The rows of each matrix lie in a flat space through zero, up to rounding. After each matrix: how many dimensions does the smallest such space have?
In the rows, 100 means zero.

115 97 145 102 112 115 102 129 88 124 118 102 112 85 109 109 96 75 73
 106 81

97 51 161 105 93 93 77 94 114 120 147 97 122 60 94 68 113 65 52 66 74

145 161 154 102 124 119 105 149 72 139 133 79 114 126 129 142 84 63 53
 117 59

102 105 102 96 98 97 98 109 94 84 94 104 110 112 88 110 95 113 122 96 95

112 93 124 98 97 113 105 99 95 116 111 109 88 94 118 128 67 76 77 98 92

115 93 119 97 113 142 134 133 72 121 74 131 77 85 124 156 52 83 101 138
 108

102 77 105 98 105 134 132 124 80 105 67 133 81 82 107 143 60 96 120 132
 116

129 94 149 109 99 133 124 127 83 137 120 100 88 97 115 164 37 46 63 116
 76

88 114 72 94 95 72 80 83 111 68 95 93 114 118 83 70 131 135 129 80 105

124 120 139 84 116 121 105 137 68 100 89 131 106 105 121 144 71 104 108
 110 87

118 147 133 94 111 74 67 120 95 89 135 75 146 131 90 80 136 111 94 73 61

102 97 79 104 109 131 133 100 93 131 75 115 57 82 135 126 75 81 82 141
 127

112 122 114 110 88 77 81 88 114 106 146 57 118 128 86 93 105 78 71 73 68

85 60 126 112 94 85 82 97 118 105 131 82 128 73 71 51 136 85 81 77 86

109 94 129 88 118 124 107 115 83 121 90 135 86 71 139 114 89 91 80 115
 106

109 68 142 110 128 156 143 164 70 144 80 126 93 51 114 129 84 66 84 159
 106

96 113 84 95 67 52 60 37 131 71 136 75 105 136 89 84 97 108 93 37 84

75 65 63 113 76 83 96 46 135 104 111 81 78 85 91 66 108 87 81 84 118

73 52 53 122 77 101 120 63 129 108 94 82 71 81 80 84 93 81 96 109 127

106 66 117 96 98 138 132 116 80 110 73 141 73 77 115 159 37 84 109 123
 112

81 74 59 95 92 108 116 76 105 87 61 127 68 86 106 106 84 118 127 112 137
 -> 6

114 83 101 57 78 84 100 99 117 98 81 114 96 100 91 95 115 97 76 108 98

83 141 93 109 143 106 137 125 116 120 98 88 110 76 112 88 92 88 93 70 56

101 93 141 45 120 60 133 71 107 94 103 102 96 97 70 95 94 89 102 123 70

57 109 45 69 107 114 78 150 122 123 124 112 31 81 141 54 82 111 124 92
 143

78 143 120 107 128 110 115 95 115 94 119 98 99 87 114 94 92 114 105 114
 87

84 106 60 114 110 97 114 133 89 118 65 77 127 88 106 100 103 71 65 59 73

100 137 133 78 115 114 113 99 111 100 110 101 91 101 81 90 73 100 113
 133 94

99 125 71 150 95 133 99 157 87 97 64 72 146 104 123 125 131 91 60 58 46

117 116 107 122 115 89 111 87 87 120 69 90 136 94 58 93 99 107 74 89 102

98 120 94 123 94 118 100 97 120 126 133 111 91 107 125 77 109 118 114 82
 118

81 98 103 124 119 65 110 64 69 133 119 78 106 94 103 84 94 88 85 98 110

114 88 102 112 98 77 101 72 90 111 78 100 122 99 75 97 106 104 75 95 115

96 110 96 31 99 127 91 146 136 91 106 122 44 95 103 91 70 97 150 128 105

100 76 97 81 87 88 101 104 94 107 94 99 95 140 77 84 104 92 109 87 92

91 112 70 141 114 106 81 123 58 125 103 75 103 77 103 88 101 114 89 82
 131

95 88 95 54 94 100 90 125 93 77 84 97 91 84 88 120 96 95 116 121 102

115 92 94 82 92 103 73 131 99 109 94 106 70 104 101 96 111 117 115 108
 103

97 88 89 111 114 71 100 91 107 118 88 104 97 92 114 95 117 106 86 81 87

76 93 102 124 105 65 113 60 74 114 85 75 150 109 89 116 115 86 89 88 92

108 70 123 92 114 59 133 58 89 82 98 95 128 87 82 121 108 81 88 92 71

98 56 70 143 87 73 94 46 102 118 110 115 105 92 131 102 103 87 92 71 140
 -> 13

56 80 94 67 76 81 70 168 162 72 121 85 99 166 85 118 117 105 139 96 139

80 114 96 80 105 87 63 152 160 90 133 49 91 169 110 120 124 88 140 97
 124

94 96 99 95 96 97 97 109 107 96 102 100 100 107 97 102 102 102 104 100
 105

67 80 95 77 79 87 83 146 140 78 111 98 101 141 85 111 109 107 124 98 128

76 105 96 79 98 87 68 150 154 87 127 63 94 161 103 117 120 93 135 97 125

81 87 97 87 87 92 91 126 121 87 105 102 102 121 90 106 104 105 113 99
 116

70 63 97 83 68 91 103 126 111 77 91 133 109 106 72 101 96 118 104 99 121

168 152 109 146 150 126 126 12 32 147 88 85 93 32 139 82 88 79 60 104 44

162 160 107 140 154 121 111 32 55 145 102 62 88 60 145 90 98 73 75 103
 52

72 90 96 78 87 87 77 147 145 82 117 83 98 148 93 113 113 101 128 97 126

121 133 102 111 127 105 91 88 102 117 113 64 91 107 124 103 108 83 104
 100 87

85 49 100 98 63 102 133 85 62 83 64 177 117 50 62 85 76 129 72 102 103

99 91 100 101 94 102 109 93 88 98 91 117 104 86 93 96 94 106 92 101 98

166 169 107 141 161 121 106 32 60 148 107 50 86 65 151 91 101 68 79 103
 50

85 110 97 85 103 90 72 139 145 93 124 62 93 151 107 115 118 91 130 98
 118

118 120 102 111 117 106 101 82 90 113 103 85 96 91 115 98 101 91 95 101
 86

117 124 102 109 120 104 96 88 98 113 108 76 94 101 118 101 104 88 100
 100 89

105 88 102 107 93 105 118 79 73 101 83 129 106 68 91 91 88 108 82 101 92

139 140 104 124 135 113 104 60 75 128 104 72 92 79 130 95 100 82 87 102
 71

96 97 100 98 97 99 99 104 103 97 100 102 101 103 98 101 100 101 102 100
 103

139 124 105 128 125 116 121 44 52 126 87 103 98 50 118 86 89 92 71 103
 66
 -> 2

84 115 121 74 79 126 118 83 137 68 131 114 105 64 111 98 119 117 137 102
 73

115 89 110 110 83 113 100 75 99 118 88 129 81 90 92 112 111 98 101 90 77

121 110 66 83 112 95 89 91 64 83 117 104 132 110 113 89 98 109 102 151
 64

74 110 83 147 96 82 105 134 90 102 89 46 102 135 101 80 67 100 113 102
 132

79 83 112 96 55 93 113 52 110 90 112 155 103 82 96 109 107 111 111 88
 100

126 113 95 82 93 61 58 91 37 55 107 120 123 78 104 79 56 88 81 114 109

118 100 89 105 113 58 84 104 73 91 100 84 110 122 102 66 33 79 96 98 111

83 75 91 134 52 91 104 102 92 129 52 120 93 113 74 122 84 98 139 68 107

137 99 64 90 110 37 73 92 50 84 88 85 121 113 86 76 45 96 88 125 104

68 118 83 102 90 55 91 129 84 88 127 64 109 121 94 82 75 95 115 98 118

131 88 117 89 112 107 100 52 88 127 77 140 109 78 103 139 107 113 98 91
 103

114 129 104 46 155 120 84 120 85 64 140 91 151 88 143 91 89 95 108 130
 88

105 81 132 102 103 123 110 93 121 109 109 151 86 83 110 111 112 96 61 70
 114

64 90 110 135 82 78 122 113 113 121 78 88 83 145 102 89 70 80 93 51 160

111 92 113 101 96 104 102 74 86 94 103 143 110 102 121 93 81 91 83 92
 106

98 112 89 80 109 79 66 122 76 82 139 91 111 89 93 90 88 88 105 115 79

119 111 98 67 107 56 33 84 45 75 107 89 112 70 81 88 56 67 122 112 84

117 98 109 100 111 88 79 98 96 95 113 95 96 80 91 88 67 91 107 97 86

137 101 102 113 111 81 96 139 88 115 98 108 61 93 83 105 122 107 12 80
 123

102 90 151 102 88 114 98 68 125 98 91 130 70 51 92 115 112 97 80 61 127

73 77 64 132 100 109 111 107 104 118 103 88 114 160 106 79 84 86 123 127
 78
 -> 13

107 85 102 104 85 106 99 94 89 98 106 96 102 90 97 98 95 98 100 110 90

85 124 98 91 121 90 93 101 116 102 95 102 89 117 106 107 93 114 90 78
 117

102 98 107 119 117 88 119 99 90 96 94 101 76 112 95 75 130 81 118 112
 115

104 91 119 88 90 112 92 97 89 103 99 95 114 102 100 97 65 117 89 113 89

85 121 117 90 92 88 68 105 116 106 98 108 102 140 113 121 53 123 98 85
 114

106 90 88 112 88 99 101 101 95 96 106 100 98 95 97 105 114 83 113 105 95

99 93 119 92 68 101 80 107 94 107 98 104 121 105 96 113 64 107 103 110
 102

94 101 99 97 105 101 107 96 104 103 99 99 99 80 94 94 109 106 88 93 106

89 116 90 89 116 95 94 104 100 99 93 96 91 116 96 115 93 101 99 88 116

98 102 96 103 106 96 107 103 99 100 96 101 95 98 95 97 115 91 105 100
 108

106 95 94 99 98 106 98 99 93 96 103 95 102 102 101 105 94 98 101 104 90

96 102 101 95 108 100 104 99 96 101 95 97 96 95 93 96 102 101 95 99 109

102 89 76 114 102 98 121 99 91 95 102 96 88 69 82 94 147 72 110 101 108

90 117 112 102 140 95 105 80 116 98 102 95 69 117 118 76 95 132 75 82
 103

97 106 95 100 113 97 96 94 96 95 101 93 82 118 103 103 91 104 98 95 103

98 107 75 97 121 105 113 94 115 97 105 96 94 76 103 101 127 103 84 80 94

95 93 130 65 53 114 64 109 93 115 94 102 147 95 91 127 22 131 82 109 97

98 114 81 117 123 83 107 106 101 91 98 101 72 132 104 103 131 74 126 94
 114

100 90 118 89 98 113 103 88 99 105 101 95 110 75 98 84 82 126 73 104 90

110 78 112 113 85 105 110 93 88 100 104 99 101 82 95 80 109 94 104 118
 90

90 117 115 89 114 95 102 106 116 108 90 109 108 103 103 94 97 114 90 90
 113
 -> 7

97 83 106 116 94 99 84 99 108 116 108 108 109 101 100 112 109 107 99 112
 90

83 60 106 132 110 107 74 104 90 84 110 108 104 109 90 92 83 86 104 96
 103

106 106 65 70 110 75 90 102 76 86 95 108 86 95 85 94 117 92 106 94 98

116 132 70 49 115 78 118 90 110 83 91 89 76 98 91 85 119 96 101 86 117

94 110 110 115 86 104 109 97 125 114 102 97 103 102 100 116 118 109 95
 114 94

99 107 75 78 104 72 89 86 113 93 104 103 85 102 80 93 135 88 95 104 105

84 74 90 118 109 89 77 91 109 84 109 104 93 113 81 94 114 87 92 106 109

99 104 102 90 97 86 91 84 144 110 114 89 88 110 79 82 138 80 93 107 116

108 90 76 110 125 113 109 144 19 76 73 83 85 112 98 100 76 113 100 93
 109

116 84 86 83 114 93 84 110 76 105 100 102 96 98 99 96 98 105 109 94 98

108 110 95 91 102 104 109 114 73 100 90 97 99 96 105 101 90 105 104 95
 97

108 108 108 89 97 103 104 89 83 102 97 94 106 100 114 80 83 93 79 102
 111

109 104 86 76 103 85 93 88 85 96 99 106 99 95 104 90 100 97 90 100 102

101 109 95 98 102 102 113 110 112 98 96 100 95 96 97 115 105 110 118 92
 93

100 90 85 91 100 80 81 79 98 99 105 114 104 97 105 103 109 105 84 111 95

112 92 94 85 116 93 94 82 100 96 101 80 90 115 103 71 101 95 70 105 131

109 83 117 119 118 135 114 138 76 98 90 83 100 105 109 101 58 113 126 79
 105

107 86 92 96 109 88 87 80 113 105 105 93 97 110 105 95 113 109 75 114
 113

99 104 106 101 95 95 92 93 100 109 104 79 90 118 84 70 126 75 69 118 125

112 96 94 86 114 104 106 107 93 94 95 102 100 92 111 105 79 114 118 83
 96

90 103 98 117 94 105 109 116 109 98 97 111 102 93 95 131 105 113 125 96
 78
 -> 8

82 105 109 107 102 108 100 124 103 91 75 83 94 88 94 114 91 100 70 96 94

105 113 66 91 96 103 90 128 86 72 94 105 109 95 97 89 101 82 113 95 112

109 66 115 100 80 101 108 94 100 127 110 99 73 99 89 108 88 110 111 61
 78

107 91 100 107 104 73 112 83 91 92 90 91 88 88 95 137 80 104 93 75 86

102 96 80 104 53 101 87 133 104 103 98 95 88 110 111 90 112 72 115 101
 135

108 103 101 73 101 101 120 64 112 122 107 89 92 95 100 87 101 104 111 94
 84

100 90 108 112 87 120 101 128 95 104 77 94 136 83 104 91 106 123 64 100
 47

124 128 94 83 133 64 128 110 114 60 94 94 155 73 112 79 116 99 103 137
 127

103 86 100 91 104 112 95 114 102 81 130 117 100 107 85 66 102 82 114 119
 123

91 72 127 92 103 122 104 60 81 88 123 96 74 102 69 108 123 81 97 96 75

75 94 110 90 98 107 77 94 130 123 98 121 50 113 74 126 91 86 84 95 70

83 105 99 91 95 89 94 94 117 96 121 65 51 89 79 76 72 109 110 69 122

94 109 73 88 88 92 136 155 100 74 50 51 43 105 69 109 51 123 96 105 102

88 95 99 88 110 95 83 73 107 102 113 89 105 113 108 111 112 94 117 104
 102

94 97 89 95 111 100 104 112 85 69 74 79 69 108 83 88 60 91 76 82 82

114 89 108 137 90 87 91 79 66 108 126 76 109 111 88 58 107 129 106 98 83

91 101 88 80 112 101 106 116 102 123 91 72 51 112 60 107 101 106 95 86
 66

100 82 110 104 72 104 123 99 82 81 86 109 123 94 91 129 106 82 68 75 106

70 113 111 93 115 111 64 103 114 97 84 110 96 117 76 106 95 68 99 111 89

96 95 61 75 101 94 100 137 119 96 95 69 105 104 82 98 86 75 111 133 106

94 112 78 86 135 84 47 127 123 75 70 122 102 102 82 83 66 106 89 106 10
 -> 18

94 104 115 70 90 88 110 102 102 113 127 89 110 116 136 117 95 92 132 102
 91

104 83 69 115 82 103 122 96 88 80 90 108 83 77 84 89 100 90 76 103 108

115 69 142 53 94 75 73 93 105 154 123 87 127 102 114 106 94 107 79 102
 89

70 115 53 140 74 93 125 109 142 52 81 108 91 127 92 99 125 79 80 74 96

90 82 94 74 89 80 73 129 82 112 119 83 78 94 130 129 82 98 85 110 136

88 103 75 93 80 130 128 78 67 71 136 69 54 95 99 100 92 73 142 111 110

110 122 73 125 73 128 116 86 109 116 87 108 86 107 81 99 120 98 118 103
 64

102 96 93 109 129 78 86 81 105 101 81 122 91 79 77 94 103 101 118 84 81

102 88 105 142 82 67 109 105 119 84 125 118 40 96 86 105 124 106 93 99
 123

113 80 154 52 112 71 116 101 84 129 128 114 139 84 128 99 85 118 113 108
 84

127 90 123 81 119 136 87 81 125 128 100 116 140 66 77 134 105 78 141 88
 65

89 108 87 108 83 69 108 122 118 114 116 103 85 117 108 72 123 123 107 94
 75

110 83 127 91 78 54 86 91 40 139 140 85 48 113 127 70 97 140 110 121 102

116 77 102 127 94 95 107 79 96 84 66 117 113 64 81 79 110 108 95 100 84

136 84 114 92 130 99 81 77 86 128 77 108 127 81 92 87 100 99 107 99 95

117 89 106 99 129 100 99 94 105 99 134 72 70 79 87 59 97 102 130 120 122

95 100 94 125 82 92 120 103 124 85 105 123 97 110 100 97 94 102 91 95 78

92 90 107 79 98 73 98 101 106 118 78 123 140 108 99 102 102 108 54 79 75

132 76 79 80 85 142 118 118 93 113 141 107 110 95 107 130 91 54 96 96
 120

102 103 102 74 110 111 103 84 99 108 88 94 121 100 99 120 95 79 96 99
 105

91 108 89 96 136 110 64 81 123 84 65 75 102 84 95 122 78 75 120 105 118
 -> 15
